The rows of a group lie close to one hidden flat surface of 13 dimensions, which may be shifted away from zero. Surfaces can cross.
(in the rows, 128 means zero)
Known rows, each followed by its group:
[ 95 138 109 115 103 109 134 114 127 119 156  78  79  96 111 178  89 128
 176 125 148  82 125 147 159] -> A
[124 113 143 127 176 111 184  97 124 141  90 157 155  94 154  91  86 168
 105  88 105 116  58  95 120] -> N
[150 114 143 186  80 141 111 100 185 110 104 133 140 109 149 162 111 155
  89 112 143 123  88 144 163] -> A
[167  89 109  45 155 137 153 185  84 118 142  80 126  93 135 169 127  81
 155  89 170 124 114 150 127] -> A
[126 136 169 149  98  66 109 132 146 124 115 130 121  87 136 139  81 134
 175 120  96 130 112 141 156] -> A
[126 102 158 155 147 164 109  84 127 138 105 121  91 130 123 119 126 154
  85  97 195 109 128 153 183] -> Z
[134 101  80  91 134 132 162  73 132 106 148 107 190 154 107 149 126 115
  86 127 100 101 115 115 112] -> N
[133 137  83  95 189 149 181 106 166 139 171 149 188 125 160 154 166 182
 107  95 158  66  81 130 115] -> Z
[119 142 156 157 154 158 158 120 186 141 150 161 178 135 131 109 114 178
 127 119 129  89  89 143 176] -> N
[160  90  64 122 158 107 150 139 178 126 117 124 146  70 216 140 126 161
 117 135 147 106  65 134 131] -> G
[114 103 148  80 114 103  65 101 123  72 105  40 130 121 105 155 136  58
  83 148 158 140 179 148  99] -> J
[119 153 138 137  68  80 122 123 142 115 105 113  65  88 101 145 123  94
 133 114 106 166 113 123  89] -> C
[145 132 131 107 138  70 147 112 125 133 115 141 108  95 182 110 126 125
 148 128 109 158  98 100  78] -> C
[112 130 175 113 127 165 127 172 155 120 138 152 138 141  41 144 113  98
 123  82  88 158 112 148 149] -> N
[ 57 151 122 156 161 151 113 165 143 177 158 130 137 150  84 114 129 157
 119 183  89 107  69 132 146] -> G
[146 129  97 125 118 144 132  91  99 118 160 136 160 145 174 190 131 167
 127 118 126 104 120 103 105] -> G
[ 95 126 122 131 136 169 113 104 193  97 136 170  76 119 124 168  88 151
 139  99 137 108 134 118 166] -> A
[134 154 151 127 129 144 113 112 153 147 161 135  67 126 140 134 168 125
 118 133 182 148  87 145 143] -> J
[154 161  85 171  41 144 160 175 100  96 113  99 160 137 122 133 143  92
 163 173 114 148 192 100  85] -> A
[104 134 132 139 150 132 130 128 152 131 116 122 169 123 121 114 124 140
  99 136 106 118 102 126 112] -> G
[129 137 115  70 159 150 111 162 105 119 173 130 135 175 128 127 161  90
 165 147 142 136 184 117  98] -> N
[142 111 162 108 131  91  78  84 119 135 133  94  68 121 171 105 143  82
 104 177 152 180  77 122 123] -> Z
[134 125 136 174  88 135 100 136 102 142  98 175 102 137 124 149 124 137
 102 111  89 174 129 114 111] -> J
[127 140  82 124 105  75 115 138 131 136 158 138 109 124 163 162 138 132
 182 164  85 128 136 116 106] -> J
[137 131 109 132  70 126 116 222 179 116 153  33 143 108  72 121 156  29
 114 225 119 166  83 173 137] -> A
[ 99 153 139 114 127  68 116 162 164 138 168 119 146 110 132 139 108 132
 189 160  74 112  89 140 137] -> Z
[143 108 133 122 154 147 140 153 147 116 155 141 219 169 114 101 118 121
 168 143  94  98 168 139 178] -> N
[109 138 135 148 134 136 170 114 205  98  96 105 111  77 125  78  86 135
 145 135 175  90 126 128 173] -> N
[103 153 173  70 149  88 147 154  91 143 147  66 137  93  98 141 103 109
 186 102 141  95 102 147 126] -> N
[107  93 146 133 160 111 104  69 125 117  89 138 136 134 142 107  90 156
  93 116 116 111 139 119 138] -> A
[137  92  79  55 194 116 154 106 146 130 168 153 136 133 147 150 123 135
 127 104 101 111  81 130 129] -> N
[156 147 134 127 128 116 124  93 128 125 156 124 147 154 167 107 175 114
 126 175 142 150 131 112  97] -> C
[165 114 106 132 123 153 183  84 131 113 140  95 157 125 160  90 123 102
 112 165 161 128  93 101 135] -> J
[126 164  81 135  99 102 161  92 144 141 165 117 114 131 135 155 151 157
 163 132 142  75 144 142 137] -> N
[122 112 164 132 155 163 139  80 137  90 116 125 180 144 126  92  89 128
  99 135 150 116 122 110 159] -> G
[127 151 171 114 138 142 106 101  78 142 135 131 102 166 125 103 177  99
  86 131 155 183 123  95  70] -> G
[136 155 143 183  71 108  98  97 158 147 126 136  90 146 126 116 169 135
 104 162 123 154 134 138 125] -> C
[152 142 161 143 130 120 143 141 151 107 126 151 223 120 166 120 118 142
 137 129 103 131 112 112 111] -> G
[151  99  74  94 149 124 132 105 155 135 135 145  77  96 156 193 147 172
 106  56 160 103  92 157 133] -> J
[107 151 100 119  92 150 133  96  89  98 126 134 105 134 112 191 125 138
 123  82 138 123 190  93  60] -> J
[168  82 103 124 121 115 114 107 134 140 137 161  90 149 125 141 140 120
 121 114  99 149 120 150 172] -> Z
[118 138 166 123 152 134 108 148 126 115  99 134 163 128 133 120 141 138
 108 105 151 127 167 129 100] -> G
[ 78 152 145 152 139 135 111 146 111 153 126 149 140 154  98 112 116 153
 139 143  98 119 152 112 124] -> J
[141 163 203 149 126 126 144 185 170 122  84 125 194 100  90  87 143 125
 116  84 151 130 152 166 117] -> N
[156 143 157 184  88 119  97 162 137 170 133 185  69 125 154 137 159 138
 139 127 103 196  83 138 133] -> Z
[157 102  76  97 137 106 155  97 108 130 156 103 209 169 127 131 149 120
 123 147  94  98 136 134 119] -> C
[127 173 169 130 126 160 126 114 117 128 137 157 162 156 116 141 182 138
  71 104 129 162 105 100  45] -> G
[172 173 211 168  94 170 148 167  85 132 102 143 145 144 116  69 163  92
 130 121 170 184 153 113 102] -> G
[168 117 110 122 134 102 137 145 170 104 108 138 219 149 156  91 163 112
 115 164  88 137 171 126 100] -> N
[130 164 168 157 107 136 150 192 126 134 132 177 208 132 111 135 108 158
 168  91  63 130 117 124 111] -> Z
[169 155 126 141 117 106 136 153 116 158 143 165 104 144 155 109 173 136
 166 122 138 143 159 132 125] -> C
[139 148 148 158  84 140 147  92 105 112  82 149 105 121 101 124 124 145
 124  61 161 124 205 122 116] -> C
[161 104  90 128 126 146 120 111 108 153 142 154 182 190 106 140 189 138
  46 125  88 146 110 140 108] -> C
[100 155 136 139 124 206  89 110 111 129 166 121 121 157 125 189 156 156
  88 128 184 114 127 124 114] -> J
[125 108  74 149  91 163  99 117 118 136 137 111  81 158 101 163 148 134
 118 137 159 100 178 169 175] -> J
[125 122 107 129 116  93 125  94 136 123  92  93 103 134 104  74 142 102
 118 155 140 120 191 138 138] -> A
[ 61 180 117 100 113  86 141  87 116 129 136  72  79 103  89 137 118 127
 134 139 151  86 134 118  85] -> N
[137 125 114 135 125 117 120 182 177 108  99 124 134  60 179 170 128 160
 129 100 156 111 122 147 114] -> G
[171 144 116 163 103 117 179 117 139 149 100 128  67  97 174  68 153 128
 126 136 179 157 101 117 120] -> A
[140 132 166 176 111 154 135 202 130 141  61 180 177 116 103 102 138 151
 105  79 105 156 147 141 119] -> G
[149 136 126 133 114 156 132 158 122 143 167 138 117 152 115 125 147 101
 139 147 118 159  92 130 148] -> C
[157 114 105  91 140 128  82 176 123 153 103 127 116 129 100 175 227 120
  45  77 154 158 138 189  77] -> C
[143 148 102 108  93  83 127  58 135 128 165 142 123 145 142 161 169 122
 110 122  89 157 101 100  56] -> Z
[ 95 127 101 111 136 131 154 119  74 115 119 109 111 135 118 115  89 118
 152 142 125 113 169  85 106] -> A
[157  99  88  54 138 126 140 114 124  81 169 101 164 138 144 171 139  85
 146 123 139 117 154 120 108] -> G
[150  98 129 125 179 159 141 186 129 145 127 132 146 133 146  78 130 109
 132 160 141 144  89 132 167] -> G
[147 167 134 125  97 133 144 112 198  96 191 134  91 109 161 155 135 108
 164 141 153 152  77 118 135] -> Z
[140 125 160 101 181 147 146 160 126 109 135 102 211 135 143  83 134  93
 116 165 143 136 103 122 114] -> J
[113 166 156 152 162 164 139 154 127 120  99 134 151  96 191 107 139 167
 121 126 197 110 129  89  76] -> J
[111 128  86 110 158 157  97 134 138 122 145 127  99 142 144 160 179 138
  91 139 169 121 159 127  99] -> A
[101 134  93 186  81 113 147 138 127 147  62 128  91  90  94 118 107 159
 114 114 111 116 147 133 115] -> Z
[151 122  77 146 110  86 155 118 157 167 142 130 109 124 121 123 154 146
 135 129 112 104 107 171 164] -> Z
[132 146 181 106 156 161 153 138  51 144 125 105 103 116 160 106 112 124
 160 101 212 122 116 113 123] -> A
[112 132 133  65 174 146 104 157 171 112 168 146  75 165  66 100 152  76
 162 127 135 134 193 156 160] -> A
[147 137 133 150  99 142 111 143 121 135 122 115 146 137 119 158 168 140
  97 120 158 120 137 160 123] -> J
[119 110 115  88 140 151 103 107 101  87 134 119 119 146 126 171 119 111
 116 102 137 134 168 101  96] -> Z
[177 100 113 160 115 167 157  99 163 104 118 128 141 121 163 106 136 115
  88 142 168 145 102 118 145] -> N
[ 96 136 159 144 131 139  62 144  88 156 115 137  79 141 106 159 142 152
 118 108 142 122 165 155 135] -> Z
[141 162 157 130 114 124 152 182 138 119 161 106 124 108 158  93 114  83
 209 181 152 146 120 124 150] -> N
[161  98 107 112 143 119 167 181 146 132  84 152  75  81 127  92 135  94
 118 104 122 181  83 119 113] -> A
[125 127 114 135 128 123 128 116  92 175 167  92 110 151 131 108 152 114
 124 198 122 139  60 124 134] -> Z
[141 109  60  59 146  85  93 102 149 119 171  99  88 141 147 160 182  94
 115 167 133 134 127 139 102] -> C
[149 147 154 153 126 160 130 121 103 178 108 108  96 131 110  95 202 131
  57 112 208 144 109 155 109] -> A
[ 82 180 174 145 119  97  98 126 123 159 135 139 146 140  93 150 143 173
 124 109  97 109 134 149 100] -> C
[144 130 188 146 125 121 147 106 138 141 147 137 214 140 115 119 108 150
 138 110 105 112  84 151 180] -> Z
[121  96 107 107 164 123 109 106 142 117  97 129  90 104 165 133 127 139
  93 123 157 117 123 118 115] -> J
[126 172 164 178 127 112 137 162 157 169  93 154  95  97 131  85 156 172
 139  97 162 119 137 160 136] -> J
[166 105 123 133 174  85 141 142 180 166 118 158 174 128 151  60 153 145
 120 150  97 128  90 158 160] -> G
[143 138 139 171 100 156 153 132 113 152 104 176  25 126 116  88 132 124
 131 105 145 184 120 104 130] -> C
[127 141 112 110 127  67 118 132 141 151 172 140  99 134 141 141 134 147
 205 134 103  93 165 161 167] -> C
[111 127 136  96 144 166 120 161 137 109 139 135 164 151  65 153 135 112
 107  94 118 117 162 143 117] -> G
[134 111 159 143 102 121 121 132 109 118  99 102  71  93 120 112  86  77
 123 133 124 188  82 111 141] -> N
[122 109  90 107 162 167 189 108 152 115 143 175 195 164  84 129 116 146
 103  81  78 104 131 117 129] -> Z
[151 122 168 155 107 136 100 173 118 134 123 185 167 164  91 124 122 119
 156 101  64 153 171 153 170] -> C
[135 145 135 153 126 119 166 159 145 147  85 124 167  96 103 112 138 173
 124  79 154  79 145 173 139] -> J
[129 147 149 108 140 131 129 149 108 125 155 122 170 155 134 106 143  92
 155 156 121 150 146 114 106] -> C

New rows, each followed by its group:
[121 129 100 115 124 130 138 146 103 116 103 114 121 122 108 136 128 119
 128 105 141 116 185 125  98] -> Z
[103 157 112 117 110 145 151 118 105 104 151 126 143 133 125 173 109 133
 147 120 120 114 136  88  85] -> J
[132  95 113 182 113  78  80  61 184 140  63 114 137 121 132  97 159 154
  20 159 105 127 116 159 130] -> A
[165 108 188 123 129 119 101 104  79 146 111 105 159 136 151 131 134 137
 122 103 164 120 130 164 158] -> Z
[147 136  73 135 101 127 143 135 105 131 127 137 101 139 129 138 154 130
 153 118 142 114 199 130 119] -> J
[107 119 141 145 142 147  74 142 105 127  81 131 163 138 135 132 153 145
  57 137 125 135 151 119  76] -> A
[102  96 112 181 119 132 123 130 123 153  74 122 113  93 117 133  74 178
 102 109 128  92 109 147 174] -> Z
[161 142 163 163 132 153 117 169  91 175 113 154 111 136 165  88 160 133
 106 146 147 187  79 119 106] -> Z
[150 121  80 199  41  95 119 144 114 157 121 147  96 135 125 154 127 143
 156 149  71 141 149 144 154] -> J
[120 115  81 115 137 178 146 180 161 129 159 134 137 126  78 169 126 122
 120 114 114 115  96 149 152] -> G
[130 195 166 128 153 111 175 184 195 141 140 164 190 129  96  46 169 114
 152 134  97 142 113 134  98] -> Z
[153  95 147  65 154 103  63  66  97 110 150 125 123 153 163 182 143 117
 110 102 137 141 131 135 120] -> Z
[125 147 110 119  57  93 127  97 101 138 144  92 104 130  82 179 146 104
 116 127  92 143 108 132  81] -> N
[136  97 105 112 135 113 122 128 122 102 102 105 127 108 165 117 109 103
 128 156 134 133 151 112 113] -> J
[119 135 148 100 116 114 105 110 143 135 134 124 116 124  76 171 148 121
  96  73 118 138 102 158 114] -> J
[134 152 151 139 107  65 113  83 138 152 139 126 115 125 140 127 150 140
 111 135 107 152  80 135 105] -> Z
[121  95 124 156 153 174  67 128 124 136 126 147  82 135 178 153 133 141
  82 152 164 153  94 121 140] -> J
[137 139 184  97 171 152 112 117 154 131 188 163 112 141 145 144 119 135
 167  92 160 130  87 151 181] -> A
[143 107 189 116 155  33  68  94 150 139  97 140 118 118 163  72 129 113
 122 150  94 162 106 142 134] -> G
[149 132 158 121 121 121  98 179 171  94 112 146 158  94 167 179 137 143
 139  81 139 134 144 153 114] -> G
[ 99  99  71 136 129 128 126 154 150 119  92 167 110  93 135 186  99 181
 131  82  95 106 150 122 121] -> Z
[135 112 138 126 182 143 161 111  94 164 121 110 185 152 116  77 136 140
  82 136 137 106  92 135 145] -> Z
[134 136 146 136 138 132 147  52 184 118 134 103 105  90 185 118 124 143
  92 140 201 121  46 121 137] -> Z
[185  89 122 147 126  97 136 116 163 130  93 153 160 126 162  81 150 115
  87 136  96 171 106 135 138] -> A
[119 131  63 111 116 123 147 119 108 130 130 112 114 126 108 157 142 138
 127 112 132  92 167 139 107] -> Z
[117 144  99 169  94 165 162 127 113 138 155 120 149 130 142 169 104 156
 133 152 113 108  71 102 131] -> G
[101 134 118 186  94 148 105  64 117 143 119 139 105 165 110 130 132 163
  85 148 127 122 154 117 139] -> N
[140 126 120 135 140 180 133 137 148 132 155 163 170 150 136 169 127 166
 119 102 130 106 106 138 150] -> G
[112 102  61 116 127 140 155 160  78 140 121  93 146 111 132 171  97 147
 149 124 128  74 147 134 133] -> Z
[106 139  85 134 125 152 133 110 137 130 134 117  78 138 111 115 152 119
  96 152 156 124 140 122 117] -> A
[130 145 139 124 153 133 115 143 134 122 130 118 163 132 141 122 152 143
 143 128 168  91 183 148 131] -> G
[150 130 139 141  85 106 126 173 157 120 116 134 138  95 131 147 113 120
 163 112 106 149 113 150 144] -> G
[146 126 103 111 131 130 143 116 111 137 142 103 167 149 115 125 161 123
 100 139 132 113 133 137 111] -> C
[163 116  80 107 117 111 164 105 186 136 139 167  35 108 117 136 150 131
 139  68 144 128 122 160 160] -> A
[151 130 155 105 141  36  86 112 194 134 131 137 102  78 209 140 150 150
 135 129 131 139  72 157 124] -> Z
[ 77 168 164 131 121  62  77 127 168 141 147 119 118 100 148 186 121 180
 159 122 120  79 109 161 120] -> Z
[148 157 124 180  46 147 185 142 107 126 137  94 149 125  99 128 114  94
 143 157 109 152  90 117 137] -> A
[143  73 136 100 201 162 131 132 112 102 110 126 137 135 177  68  95 100
 137 151 158 136 138  99 164] -> N
[126 100 113 111 140  61 113 162 155  97  93 126 190  73 181 163  91 144
 136 123  59 130 104 108  86] -> G
[125 128 116 130 133 135 123 132 129 152 167 126 157 159 130 137 149 140
 121 166 103 115  96 136 138] -> J
[128 139 168 130 103  81 140 152 104 128 103  94 112  91 136  85  79 102
 188 145 126 136 139 124 146] -> A
[135  97  88  98 132 145 137 106  97  94 134 106 148 111 174 198  82 141
 145 107 152  90 127 104 126] -> A
[145 152 142  88 156 126 155 133 114 127 169 123 201 123 156 171 144 150
 135  96 146  98 103 125  90] -> C
[139 104  73  77 146  89 145 130 145 118 163 114 151 131 141 124 125 114
 175 147 101  97 154 140 153] -> N
[147 143 112 130 112 135 175 146 137 113 111  99 156 122 116  95 149 113
 133 130 161 107 161 141 121] -> G
[143 138 129 133  97 137 140 143 131 107 107  99 131 118 100 129 136 113
 150 103 170 102 203 159 148] -> G
[128 141 134 137 119 133 146 151 131 130 131 117 141 125 106 115 139 114
 129 134 129 131 126 130 122] -> G
[123 176  95 138  90 169 167 108 236 100 172 149 101 120  93 160 180 134
  89 107 148 140  81 129  99] -> N
[137 157 150 147 140 145 128 157 117 161 106 184 140 140 133 110 176 157
  97  94 126 154 126 116  72] -> Z
[120 129 129 136 111 141  95 129 148 104 129 106  40 121 142  96 121  75
 146 190 173 160 155 113 153] -> N
[111 143 102 150  94 112 113 130 117 124 152 121  98 128 162 151 116 131
 168 179 101 135 127 103 115] -> J
[107 107 132  86 153 111  92 114 147 103 139 114 131 124 120 156 107 110
 117 126 108 127 115 130 130] -> G
[116 104 155 155  92 126 108  74  57 115  89 128 129 145 118 152  70 137
 121 109  98 132 167  96 122] -> G
[172 122  86 105 140 167 181 134  92 118 144 134 161 128 171 141 144 119
 125 116 163 132 100  95  91] -> Z
[118 103 148 142 139  74  84 146 158 140  78 126 108  86 139 113 111 144
 119 125 110 129 130 161 148] -> G
[125 112 102  96 152 139 136 167 148 104 114 116 142  86 140 148 129 111
 105 118 135 143  91 117  90] -> G
[157 128 113 139  85 124 101  87 170 112 170 121 140 162 143 142 169  94
  92 187  98 174  86 123 118] -> C
[147 152 119 168 113 153 160 177 120 159  91 159 120 128 110  97 171 144
 113 102 146 141 151 136 108] -> Z
[ 84 141 164 140 138 117  98  90 139 133 123  96 115 101 136 155 105 173
 114 116 169  77 114 154 149] -> Z
[111 156 124  70 165  78 136 146 188 125 157 109 179 124 113 105 174  91
  96 148  94 156  76 122  52] -> G
[167 127 174 134 115 109 115 115 140 116 139  92 159 136 151  93 144  96
 149 170 155 132 146 158 174] -> A
[109 145 110 104 134 132 130 118 120 110 169 105  92 115 152 155 109 122
 187 146 161 102 143 116 142] -> A
[149 139 119 149 133 127 159 132 129 152 101 107 165 135 125  71 176 140
 113 140 180 100 180 163 137] -> J
[ 92 143  88 125 150  17 153 122  74 208 114 124 112 130 111  76 126 166
 172 143  62  74 157 139 116] -> C
[141 113 153 145 113 124 137 130  98 140 111 149 116 136 118 117 102 132
 139 113  97 148 126 123 145] -> N
[140 145 181 152 113 164 113 162 171 104 129 171 137 109 130 169 103 158
 169  65 148 118 147 153 173] -> Z
[155 123 149 120 123 110 130 104 125 100 121 191  97 132 169 113 112 112
 160  99  97 188 148  77 105] -> C
[ 90 149 151 125 133  69 113 135 103 156 146 180 121 127 123 162  89 158
 182  97  37 127 103 112 109] -> A
[129 153 164 127  92 109 113  45 155 105 134 136 112 138 121 148 135 125
 102 102 131 142 131 120 103] -> Z
[145 140  65 121 156  86 139 174 137 141 170 128 135 115 230 119 139 138
 205 208 122 105 124 109 124] -> J
[ 92  90 150 104 201 123  96 146 129 158 104 149 128 125 109 110 108 137
  84 119  89 143  72 129 135] -> C
[103 169 103 111 128  88 193 119  64 172 150 110 145 139  96 114 118 153
 174 124  91  83 124 106  94] -> C
[157  74 120 154 160  80 101  94 190 106  81 181 131  86 246 115 105 164
 108 135 100 154  84 103 122] -> A
[156 105 107 142 127  95  93 183 126 151 102 130 130 124 143 115 159 130
 141 144 114 129 161 172 144] -> J
[135 119 122 115 133 165 156 152 114  98 146 158 160 150 113 129 100  98
 151 126  87 153 130  96 125] -> A
[160  97 125  55 161 118 123  98 143  93 163 147 147 147 160 152 133  99
 128 105 113 152 124 118 113] -> Z
[147 107 124 174  93 112 112 131  82 194 116 122 108 142 105 126 137 155
 126 125 120 115 125 183 181] -> Z
[107 177 112 124 141 119 176  85  83 153 157 107 100 143 134  91 145 149
 159 147 168  81 154 108 113] -> C
[129 143 204 142 112 122 115 118 161 101  99 134 176 130  94 102 128 119
 104  93 120 148 143 144 123] -> G
[ 80 129 147 128 141 155 104 148 181 126 137 152  75 118  75 153 111 133
 115 105 127 133 102 143 158] -> A
[185 123 137 111 106 150 169 189 136 137 126 128  91  98  92 133 151  88
 140  64 159 162  96 164 146] -> A
[108 149 103 132 136 190 154 145 119 128 133 160 132 160  72 126 152 133
 110  92 132 128 170 110 105] -> Z
[125 161 127 131 107  85 101 146 109 127 130 117 131 138 161 115 150 125
 173 178 117 127 191 118  94] -> A
[134 129 146 163 142 132 171 140 158 136  96  94 219  86 147  88 112 155
 102 138 145  85  77 140 149] -> J
[126 138 106 115 141 178 113 188 104 144 153 172 108 161 106 154 157 132
 139 110 121 140 164 124 110] -> Z
[104 106  97 151 116 107  97  89 158 129 119 102  48 101 159 132 100 137
 122 179 154 112 106 136 171] -> J
[128 139 182 170  96 114 126 187 148 142  77 103 179  80  96 130 127 148
 117  92 134 111 113 185 143] -> J
